There are 3 nested groupings, the coarsest first. Each group lies inside one group of the grouping before and may be the whole of it. The rows also spread widely along 7 directions, which tell nothing about the answers.
Known rows, each followed by its group in each grouping:
[ 18   0 -15 -28   6   6   8  14   1 -12   1   2   1  -7  -8 -13   1   7
   4  -2   2   2   6 -10  -5   4  34 -17  12] : j78 Zuti Tev
[  9  -1 -23   0   5  15 -20   0  -7 -15  -7 -16 -16  -1 -17  -9  13   3
  -3  12  -6   7   8  -1   4  -7  22 -23 -18] : j79 zil Debo
[  5   9 -11  -1  -2   0  -7   2 -19   6   8   4 -19  11 -17   8  15 -16
 -11 -12  -5 -13   3   3 -24  -2   4  -2 -29] : j78 Zuti sonug
[  0   6 -25 -15   5  -6   1   5  -2   0  41 -14  -8 -12  14  -4   0   1
 -21  -3 -10  -2 -11   3  22  17  22 -11 -14] : j79 Zedu padag
[  8  16   7  -8  -1  19  -5   8 -13  20 -12  -1 -13  23  -9   6   0  -4
  -5  -9   2  -1   6  -8 -23   9  -2  10  -6] : j78 peno pezin
[  2   7   9   0  12  33  13   6   6  19 -20 -12 -11   4  -1  -1 -29 -12
 -19   1   4  13   4  -2 -20   9  11 -23   4] : j78 Zuti zerik
[-22   7  13  -2   1  17  23  16   4  20  25  -9  -6   4  10 -11 -15 -26
 -27   4   8  -7  -3   1  -7  22  14  -6  -2] : j79 zil fepa
[-13  14  17  12  -7  19   1   9 -14  14  -4  13 -11  22 -12  -1   9 -24
 -21  -3   0  -9   8  -4 -24   3  -9  17 -13] : j78 peno sivis
[ 19  21 -21 -20  -1  -7 -21  -4 -20  17  36  -3 -18  13  13  10  14  16
 -23 -17 -17   0 -11  -1  20  17  -2  22 -23] : j78 peno pezin
[-20   6  16   2   6  22  28  14  10   7  19   9   1  -7  14 -20 -16 -23
 -38   2   0   1  -2  -3   0  14  15  -7   8] : j78 Zuti sonug
[ 10  11   5 -30  -1  -3  22  19  -5  20   9   6   0  11  -7   3  -7  -8
   4 -17  11 -17   0  -6 -33  17  13   5   7] : j78 Zuti Tev
[ 12   9   0 -29   1   0  22  15   0  19   7  -1   1   6  -7   6 -16  -7
   9 -15   8 -14   0  -7 -27  16  17  -1  12] : j78 peno pezin
[ -4  -4 -25   5   2   0   1  -6   2 -24  30   5  -7 -23  -6 -13   6 -17
 -27   6 -18  -3  -2   3  18  -8  29 -20 -13] : j78 peno sivis
[ -4  12  11  -6   4  -5  21   4  14  30  22  -5   1   1   7   7 -19  -7
 -16  -8   4 -22  -2  11 -13  18  -5   3  -6] : j79 zil Debo
[ 17  11  -9 -35   0   3   4  20 -14  10  10   2  -6  12  -1  -4   6   5
   2 -12   5  -1  -2 -13 -13  16  20   5   4] : j78 Zuti Tev
[ 33  23 -10 -36   7  -7 -10   4 -10  27  16  -1  -8  15  19  12   5  36
 -10 -25  -8   0  -5  -2   8  23  -8  24  -7] : j78 Zuti sonug
[ 17   9 -34 -30   2 -15  -3   5 -18   4  43  -5 -14  -3   5   4  11   1
 -13 -17 -12  -5 -13  -1   7  14  24  -4 -18] : j78 Zuti sonug
[ 38  12   2 -28  16  22  -5   4  12  13 -33  -8   0   6   9  -1 -16  43
  -1  -6   1  20  11  -8   3  12   3  -4  19] : j78 Zuti Tev
[ 22   8   5 -48   3  -9  18  26  10   5  -1   4  18   7  -2  -9   2  33
  28 -11  14 -19  11  -7 -11  19  17  10  25] : j79 zil fepa
[ 38   7 -29 -34  12  -2  -5   1  -5   9   0 -16 -12  -3  -4  13 -10  18
   7 -16  -5   4  -3  -1 -10   9  22 -20  -5] : j78 Zuti sonug
[ 32   2 -34 -21   2  11 -19   1 -23  -1 -20 -19 -23  11 -31  14   3  -2
  20  -5  -3   7   4 -10 -28  -4  29 -24 -14] : j78 peno sivis

New rows. What belongs after each?
[ 14  10   2 -30   4 -15  15  11  14  -3  22  22  16  -9  10 -13   6  25
  -9 -13  -3 -16   4  -1  11  11   7  15  14] : j78 Zuti Tev
[ 37  15 -13 -33   2  -4 -16   9 -19   8 -15   2  -9  21 -15  11  20  28
  18 -20   0  -6   8  -7 -22   5   1  11  -9] : j78 Zuti sonug
[ 25  16  -8   3   9  20 -37  -9  -9  10 -39 -21 -20  21 -11  15   8  29
  -2  -1  -6  12  15   4  -5  -3 -16  -4 -26] : j79 Zedu padag
[-13   0  -2  -5   9  -2  31   8  25  -2  29  -5   9 -27   9 -11 -24 -11
 -21   2  -1 -13  -2   8   9  12  23 -23   5] : j79 Zedu padag
[-18   7  28  17  14  26  17   2  37  -1  -2   6  14 -16  24 -24 -20  13
 -43  14  -5   6  12   7  31   9  -7  -5  13] : j79 Zedu padag
[ -3   9 -27   1  -4  26 -20   4 -36   8  16 -20 -38  17  -9   2   8 -33
 -24   2  -9  17 -10 -11  -7   7  26 -14 -31] : j78 peno pezin
[  9  11  -8 -12   1  15  -2   6 -14  15   2  -7 -15  13  -5   6  -4  -9
  -9  -7  -2   4  -2  -8 -13  11  12  -1  -6] : j78 peno sivis
[  5  11  -7 -17   4  20   6  12 -12  24  13 -15 -19  10   8   0 -16 -15
 -23  -6   2  11  -9  -8 -11  21  19 -10  -4] : j78 Zuti Tev
[ 33   5 -17 -43   8 -12   7  12   4  -5   1   4   8  -6  -5  -3   2  31
  18 -15   0  -7   5  -6  -5   7  24  -5  14] : j78 Zuti zerik
[-12  -3  -3   6  -3   9  10  12  -7 -21   5  15  -6  -4 -22 -18  17 -30
 -12   4  -2 -12  10  -4 -20 -12  24 -15 -11] : j78 Zuti sonug
[ 15   6 -14 -31  13   2   4   7  17   2  28 -13   5 -14  27 -14 -10  33
 -17   0  -7   7  -3   0  40  22  21  -6  11] : j79 zil fepa
[ 38   3 -15 -30   9  -6 -12   3   7 -23 -23  11   9  -6 -15  -9  18  46
  18  -7  -7  -2  17  -5   4  -9  15  -4  10] : j78 Zuti zerik
[ 22  13 -32 -34   3 -21   1   1 -12  16  45  -8 -12  -4  10  13  -1   8
 -12 -23 -11  -8 -17   4   5  19  17   0 -16] : j78 Zuti zerik
[-10   4  -4 -27  -2  18  16  36 -15  -1  11  -7  -2  12  -3 -20   5 -15
   5   4  15   3  -1 -20 -13  22  37  -7  10] : j79 Zedu padag
[-13   3  -6  -4  -4  14  -7  17 -14 -14  16   2  -7   8  -5 -25  25  -8
 -14  12  -1   0   4  -9   9   5  21   1 -10] : j79 zil Debo
[  0   6  19  -3  11  18  24   6  23  10  -4   6   5  -9   7 -10 -24  -3
 -24   0   3  -1   7   2  -7   8   5  -9  15] : j78 Zuti Tev
[ -1   8 -12 -15 -10  -9 -16  15 -19 -18  23  12  -5  12 -10 -19  47   8
  -2   1  -5 -17   8  -5  10   1  11  19 -19] : j79 zil fepa
[  8   7   5 -30   2 -20  23  13  18   5  22   8  16  -6   3  -6  -1  18
   6 -11   6 -30   7   6  -2  15   9   9  11] : j79 zil fepa
[ 35  10 -24 -35  11 -10  -5  -2   4  21   8 -28  -9   0   2  19 -16  28
  11 -15  -1  -6  -2   8  -3  17  13 -14  -8] : j79 zil fepa
[ 10   1  -7   1  -1 -12  -9  -3   3 -30  -2  28   3  -9 -24 -13  33  10
  -4  -2 -11 -22  20   6  -2 -22   3   1 -13] : j78 Zuti Tev
[  6  15  26  -1  11  34   5   7  10  19 -25   3  -2  12  11  -7 -15  12
 -26  -2   1  13  11  -4  -5  12 -10   4   8] : j78 Zuti sonug
[ -7  14  21   8  -3  15   7   7  -4  18  -9  12  -7  19 -11   3   0 -17
 -15  -5   2 -13  10  -1 -27   3 -12  16  -7] : j78 peno sivis
[ -2  15  -1   0 -11   3 -16   6 -24  -2   8  19 -12  22 -14  -3  35  -7
 -12  -6  -8 -12   6  -6  -8  -3  -6  28 -22] : j78 peno sivis
[-11   5  -6   6  -3  28 -13  11 -20 -15   5   7 -18   9  -6 -25  24 -19
 -31  12  -6  13   4 -12   5  -2  19  -4 -15] : j78 Zuti Tev
[ -4   8  13  -3  -4   1  16  10   2   1   0  19   3   6 -18  -4   6 -15
  -2  -8   2 -24  11  -1 -25  -2   2   9   0] : j78 peno pezin
[ 20  10 -29 -33   9 -15   3  -1   3  22  48 -25  -8 -10  22  10 -16  16
 -14 -13  -8  -3 -18   7  20  28  19  -8 -10] : j79 zil Debo
[-18  -2 -12  -3  -9  18  -9  24 -25 -26  10   0 -15  12 -21 -30  36 -25
  -6  17   3  -1   8 -14  -3  -2  35  -9 -16] : j79 zil fepa
[  6  11   6 -26   2 -17  24  12  11   6  28  21  14  -7  10  -7   1  13
 -11 -17  -2 -22  -1   2   1  14   4  17   9] : j78 Zuti zerik
[  7  10 -24 -27  -7 -15  -6  18 -25  -2  26  -4  -9  13 -13   3  27   1
  12 -12   1 -17  -2  -5 -11  12  19   6 -20] : j79 Zedu padag
[-11   8  -5   4  -6  -1  -2   6 -13  -8  27  18 -11   3  -7 -12  25 -19
 -29  -2  -9 -13   2   1  -1  -2   6   7 -22] : j78 Zuti Tev
[ 11  11   1 -13   9   2   8   4  13  16   0 -11   1  -2   5   7 -17  15
  -6  -7   1  -7   4   7  -3  13   1  -7  -1] : j79 Zedu padag
[-20  -1  27  15   6  17  23   7  30  -9  -8  10  11 -12  -5 -23  -9  -9
 -20  14   4 -15  20   9  -3  -4   4 -11   7] : j79 zil fepa
[ 18  11  14 -21  13  31   6  12  16   7 -25   2   9   4  15 -15 -17  30
 -10   2   1  20  10 -15  12  16   8   5  31] : j78 peno sivis
[ -6   6  -1  34   8  25 -27 -17   4  -5  -8 -10 -19   0  -3  -8   9   0
 -41  18 -16   8  11  13  19 -11 -10 -12 -33] : j79 zil Debo
[ 29  10 -26 -32   3 -13   3   0  -8  18  17 -12 -10   1  -7  21 -11   3
   9 -21  -4 -10  -7   0 -17  12  18  -6  -7] : j78 peno sivis
[ 15   4 -17 -18  10   5   9  -2  12   2  17  -7  -1 -17   9  -2 -20   7
 -16  -4 -10   5  -5  -1  15  10  23 -14   7] : j78 peno sivis
[ 35   8 -35 -44   2   6 -15  13 -25   3   0 -15 -15  13 -10   5   7  15
  18 -11  -3  13  -5 -19  -7  13  34  -7   1] : j78 peno sivis
[  6   6 -17 -21   1 -11  10  11  -5   7  19 -12  -5  -1 -11   9  -3  -6
   8 -10   3 -17  -2   3 -17  11  20 -13 -11] : j79 Zedu padag
[ 28   4 -21 -23   5  -4 -11   5  -5  -5 -20 -15  -6   4 -24  10   6  20
  27  -6   3  -8  11   0 -20  -2  16 -18 -10] : j79 Zedu padag
[ 18   3 -26 -23   6  20 -14  12 -18 -14  -1  -7 -15   4  -4 -14  14   8
  -6   2  -6  20   0 -15   7   4  34 -16  -5] : j78 Zuti sonug
[ 34   2  -4 -31  15 -17  18  -2  35 -10  -3  13  21 -26   0  -4 -13  39
   7 -12  -4 -16  13   7   4  -2  11 -10  23] : j78 Zuti Tev
[ -5   9 -14 -15   4   1  14   7  -2  27  45 -24 -16  -2  15   6 -20 -18
 -24  -5  -1  -6 -15   7   1  26  20 -14 -15] : j79 zil fepa
[  2  11  -1   3   3  -9   3  -7   3   6  22  12  -6  -5   2   4   6  -3
 -28 -13 -13 -17   1  12   0   0  -7   5 -21] : j78 Zuti sonug
[ 12  16  12  -2   2  46 -19  11 -22  21 -45  -9 -21  38 -13   3   1   0
  -4   1   5  22  12 -18 -26   8  -4   8  -3] : j78 peno sivis
[ -4   6  11   5   0   5  11   7   0  -3  -6  17  -1   3 -18  -5   9 -14
  -9  -5   0 -18  12   2 -26  -6   1  -1  -9] : j78 Zuti sonug
[ 32  14   6 -19  13  -9   5  -6  21  14 -11   9   8  -4   3  11 -10  36
  -2 -20  -6 -14  11  10  -6   4 -14   7   4] : j78 Zuti sonug
[ 27  13   4  -9   9  14 -14  -3   4   7 -27   4  -5  11  -5   2   3  28
  -6  -7  -4   4  14   0  -6  -1 -10   4  -2] : j78 Zuti Tev
[ 29  -2 -25 -23  12  14 -23   4   6 -29 -22 -14  -2  -7 -10 -19  14  40
  11  12  -7  14  17  -6  22  -6  29 -23   3] : j79 zil fepa
[-16  10  21  -6  -5   0  22  20   5  -4  23  34  11   2   4 -24  16  -8
 -24  -4   1 -20   7  -3  -2   7   2  23   7] : j78 Zuti Tev
[-15  10  -1  -6  -9  13   0  19 -23  -5  24  16  -8  15  -1 -20  25 -19
 -22   2  -4  -1  -2 -15   4  10  16  20  -5] : j78 peno sivis
[ -3   1 -10 -13  12  30   9  13   5  -9  15  -7  -4 -14  20 -29 -11   0
 -35  10  -7  28  -5 -12  29  15  37 -22  14] : j78 Zuti zerik
[ 27  14 -15 -26   1  -3 -25   6 -14   5  -3  -9 -11  20  -6   3  23  33
   9  -8  -3  -5   8  -2   1   8   1  12 -16] : j79 zil fepa
[ 18  14  -9   0   6  -2  -9 -15   2  18   7  -3 -12   1  -1  19  -7   7
 -20 -13 -15  -7   0  11  -1   2 -11   3 -19] : j78 peno sivis
[ 13  -4  -7 -26   9   8  27  13  18  -8  -2   0  11 -17  -6 -11 -23   0
   7  -1   3  -1   5 -10  -8   6  38 -23  28] : j78 peno sivis
[  1  -6  -6  -4   9  13   8   6  18 -19  -6  -7   3 -16 -11 -19  -6   0
  -3  14   1  -3  14   3   3  -5  28 -30   4] : j79 zil fepa
[  9   3 -12 -28  -5   6  -6  28 -25 -26  -1  19  -2  14 -18 -25  42   5
  12  -2   2  -2  10 -22  -9  -1  30   8   1] : j78 Zuti sonug
[ 31  14 -13 -15   5 -11 -16 -12   1   8   1   4  -4   2  -3  15   6  30
  -4 -16 -15  -9   5   6   5   0  -9  12 -12] : j78 peno sivis
[ 15  17  -1   1   5  17 -16  -5 -10  24  -9  -8 -22  17   0  12  -3   3
 -23  -8  -5   7   2   3 -12   6 -11   2 -21] : j78 Zuti Tev
[  1  23   8 -20   2 -11   8  10   1  33  36   0   1  11  26   8  -2  17
 -22 -18  -1 -15  -8   5  11  31 -15  29  -8] : j79 Zedu padag
[ 11   6   4 -24  13  14   5  11  23  -5   2  -4  12  -8  22 -24  -7  37
 -13   7  -1   9   8  -4  33  17  15  -2  21] : j79 zil fepa
[-13   6  19  14  -1  22  10  11  -4   1 -16  14  -7  11 -19  -9   6 -27
 -16   1   5 -10  14  -2 -33  -6   0  -4 -10] : j78 Zuti sonug
[ 19  10 -16 -32  -1  -5   1  14 -15   7  13   0  -9  10  -7   2   8   4
   5 -14   2  -6  -2  -8 -15  12  19   1  -3] : j78 Zuti Tev
[  7  14   0  -5  11  11  -7  -3   9  20  15 -14  -7   2  23  -1 -10  21
 -31   0  -8   7  -3   6  25  19  -5   5  -8] : j79 zil Debo
[  7   7 -14  -3   7   5 -22  -4   6 -18  17  -2  -4  -8  12 -19  20  28
 -27   9 -17   5   7   5  44   1   6   1 -14] : j79 zil fepa
[ -2   9   0  -8  -2   5  -5  10  -3 -20  18  25   5   0   4 -25  28  11
 -23   2 -12  -2   6 -10  26   2   9  21   2] : j78 peno sivis
[ 11  12  -1 -22   3   9  12  12  -4  21   5  -3  -4  10   0   5 -14  -4
  -3 -11   4  -2  -3  -9 -17  18  13   3   7] : j78 peno sivis
[-11   8  25   0  -5  18   8  19   2 -13 -14  30  10  12 -12 -26  20  -2
  -8   4   3 -10  19 -12  -7  -4   1  20  13] : j78 peno pezin
[ 31   6 -36 -27   9  -5 -16  -3  -7  12  14 -31 -17   0  -2  15  -6  18
   5  -7  -6   3  -6   3   2  12  21 -20 -17] : j79 zil Debo
[  3  10 -12 -26  11   0  15  10  14   8  41 -12   5 -16  33 -10 -16  19
 -26  -4  -6   5 -12   0  36  30  19  -5   8] : j79 Zedu padag
[-11   1 -10  13   2  25  -5   1  -7 -13  11   1 -18  -6  -3 -19   8 -23
 -39  12 -11  12   1  -2   9  -4  21 -18 -17] : j78 Zuti Tev
[ 13   4 -11 -21  12 -25  20  -7  34   4  41  -4  13 -30  18   0 -19  23
 -16  -9  -9 -23  -3  20  25  13  10  -9   2] : j79 zil fepa
[ 18  12   4 -32   8  -1  12  16  12  10  -6  -3  12   3   5  -1  -8  31
  12 -10   8  -8   8  -4  -3  19   6   5  16] : j79 Zedu padag
[-21   5   7   6   3  11  20  11  10   3  21  -3   0  -8   5 -11 -11 -19
 -25   5   1  -8   0   4   1  11  13 -11  -4] : j79 Zedu padag
[-17  14  10 -17  -5  17  20  28 -18  23  32   6 -11  18  13 -14   0 -28
 -29  -6   8   0 -11 -14 -12  29  17  14   2] : j78 Zuti Tev
[ 33  17   0 -42   8   2   3  15  -6  23  -7   0   0  18   6   6  -1  31
   9 -21   4  -1   3 -10 -13  22   3  14  10] : j78 Zuti sonug
[ -6   6   3 -25   0  19  21  29 -10  22   5 -18  -9  18  -7  -5 -14 -23
   7   0  20  -5  -1 -11 -33  24  28 -12   5] : j79 zil fepa
[ 29  16  -9 -24   6  22 -19   6 -14  16 -20 -11 -15  21   0   6  -1  23
   0  -7  -3  19   3 -14  -3  13   6   6   2] : j78 peno sivis
[ 39   5 -41 -22  10   0 -22 -12  -7  -1  -1 -21 -18  -6 -10  16  -4  19
   3  -9 -15  10  -2   0   4  -1  21 -22 -15] : j78 peno sivis
[  9   2 -23   9   7  35 -18  -8 -12   2 -16 -26 -31   3 -15   5 -13 -21
 -17   7  -9  22   2  -3 -10  -6  23 -36 -20] : j78 peno pezin
[  2   5  18   3   4  15   7   5  13  -8 -22  20   5   0 -13 -15   5   4
 -11   2   1  -7  20   0 -12  -8  -1  -1   6] : j78 Zuti Tev
